There are 3 ways to turn a row about zero (a turn may also mirror it). The second row of each pair is the first, turned, with some noise. The first 27 pairs use one turn. New pairs use 3 turns, one after the other, and a turn may come again.
In the rows, 128 means zero.
Some pairs, each with its turns in order after it:
[154  97 106 107 119 108  94 165]
[ 80 145 130  96 152  90 116 131]
J252

[108 174 145 117 127 101 135 108]
[150 120 125 144 123 161  83 132]
J252

[160  98 177 117 133  89 154 149]
[113 124 101 162 193 119 128 112]
J252

[121 117  94  93 167 179 142 123]
[102 176 135 126 100 103 146  81]
J553

[134 144 136 104 165  79 109 163]
[122 134 108 128 145 102  68  94]
J252

[105 169 160  85 158 114 124  93]
[140 124  96 176 170 107 143  90]
J553

[132 178 156 144 109 119  96 100]
[162 106  92 116 109 121 157 165]
J699

[ 90 152  83 149  84 116  92 120]
[146 140 188  91 107 137 102 166]
J252

[153 135 154 100 132 108 101  86]
[125 137  75 139 124 144 169 136]
J699

[108 168  93 166 107 109 142 132]
[165 101 145 150 121 107  94 164]
J699

[158 178 100  83 119 159 174 152]
[196 141 168 157 170 134 152 104]
J699

[169 138 115  83  97  87 178 125]
[103 108 134  82 188  97  92 114]
J553

[147  88 177 146 146 178 168 166]
[154 135 106  88  75 171  93  81]
J553

[177 162 130  92 106 139  87  83]
[125  70 168 148 142  83 151  93]
J553

[145 148 175 129 134 175 176 149]
[113 124 119 202 112 140 159 103]
J252

[112  97 101 128 121  93 127 163]
[131 168 138 110 158  95 123 135]
J252

[146 105 114 130 157  85 146  97]
[135 161 159 124 184 143 124 123]
J553

[162 113 160 151 111 163 112 109]
[125 132 114 102  94  94 164 103]
J699

[148 150 133 150 131 168 118  85]
[111 101 157 165 108 146 137  97]
J553

[ 83 124  86 134 115  80 128 114]
[114 127 135 168 112 143  85 174]
J699

[176 150  83 135 134 118 175  93]
[158 152 120 190 149  77 128 124]
J699

[156 158 121 168  81  99 118 157]
[163  65 124 149  98 111 114 115]
J699

[ 81 167  77  96  85  83  87 156]
[101 121  98 132 153  60 156 206]
J553

[110 138  77  81 151 117 168 147]
[137 188  88 135  97 105 104 154]
J252

[123 171 143 116 125 108 108 135]
[152 103 109 123 140 149 141 153]
J699

[ 77 162  85 138 123 109 156 130]
[179 165 144 136 100 123  99 157]
J252

[163 160  90 102  89 165 104 114]
[ 85  84 165 124 110  82 146 117]
J553

New pairs, each followed by its turns in order:
[161 143  79 129  91  93 139  93]
[ 86 162 141 142 112 138 169  83]
J699 J553 J252

[ 84  98 159  88 180 136 149 152]
[195 111 128 141 134 123 130 196]
J699 J553 J252

[179 170 102 136 113 102  82 163]
[181 113 117 144  72  94  91 151]
J553 J252 J252

[150 125  83 114 112 112 138 180]
[122 102 126 140  76 130 164  95]
J553 J699 J252

[ 90 174  81 138 159 172 102  95]
[ 59 102 157  99 155 120  81 121]
J553 J699 J252

[124 140  78 179  90  76 145  77]
[ 84 182  73  89 125 165 119  84]
J553 J699 J252

[ 93 132  91  96  94 166  96 160]
[ 72 110 151 172 105 114  95 136]
J252 J553 J699

[135 179 133 110 159 125 120 138]
[168 115 101 110 117 139 109 101]
J699 J699 J252

[173 119 160 156  84  83 177  92]
[100  64 166 105 164 158  84 107]
J553 J553 J553

[148 170 101 168 161 155  81 116]
[121 171  72 128 114 128 162  82]
J252 J252 J553

[180  97 175  83  87 138 103 145]
[100 123  46 124 160 141 158  92]
J553 J553 J699

[172 163 180 112  93 135 151 114]
[115  66 143 174 149 143 101 116]
J553 J553 J252

[132 158 132 107 148 115 160 156]
[ 92 127 118 124 174 140 128 108]
J252 J252 J252

[110  80 116 120 151 158  88 156]
[100 114 141 113  69 118 170 136]
J252 J252 J553

[133 131 135 167 136  87 144 102]
[132 152  77 134 138 144 104 113]
J553 J699 J252

[ 96 169 108  98 163 101 166 135]
[107 155  91 164  77 137 108 156]
J699 J252 J699

[144 159 111 129 117 162 107 162]
[112  83 125 137 138 157 145 156]
J553 J553 J699

[124 175 179  95 166 167  88 160]
[100 125 104 184 149 157 168  63]
J699 J699 J553

[ 92  94 156 156 116 157 178 146]
[152 146 123 105 103 139  88  67]
J553 J699 J699

[134 160  93 115 155 121 169 129]
[113  98  97 102 136 172 116 116]
J252 J252 J699

[112 170  97 120 128  80  90 105]
[145 165 113  98 115 189 119 103]
J252 J252 J252

[116 135 142 127 115 122 158 135]
[132 116 122 128 141  95 122 129]
J553 J252 J553

[ 80  96  81 137 112 105 142 146]
[ 92 128 100 119 145 111 180  91]
J553 J699 J252

[138 122 174 121 150 131  99  95]
[ 91 149 135 139 132 122  89  89]
J553 J252 J699

[117 137  82 146 151 167  85 109]
[ 83 108 183 120 112 123 152 149]
J553 J553 J699

[159 165  78 177 160 124 152  96]
[145 113 162 153  78  75 141 178]
J553 J553 J699

[ 97 145 165 173 129 161 101 153]
[173 127 147 192 126 142 140 142]
J252 J699 J699

[129 161  76  78 112 130 128 103]
[113 109  79  87 167 130 103 142]
J699 J699 J252

[155  84 104 113  96 146  78 126]
[141 127 155  79 155 122 188 135]
J252 J699 J699

[164 145 128 153 113 119 136 107]
[108 148 120 124 107 144 137 166]
J252 J699 J699

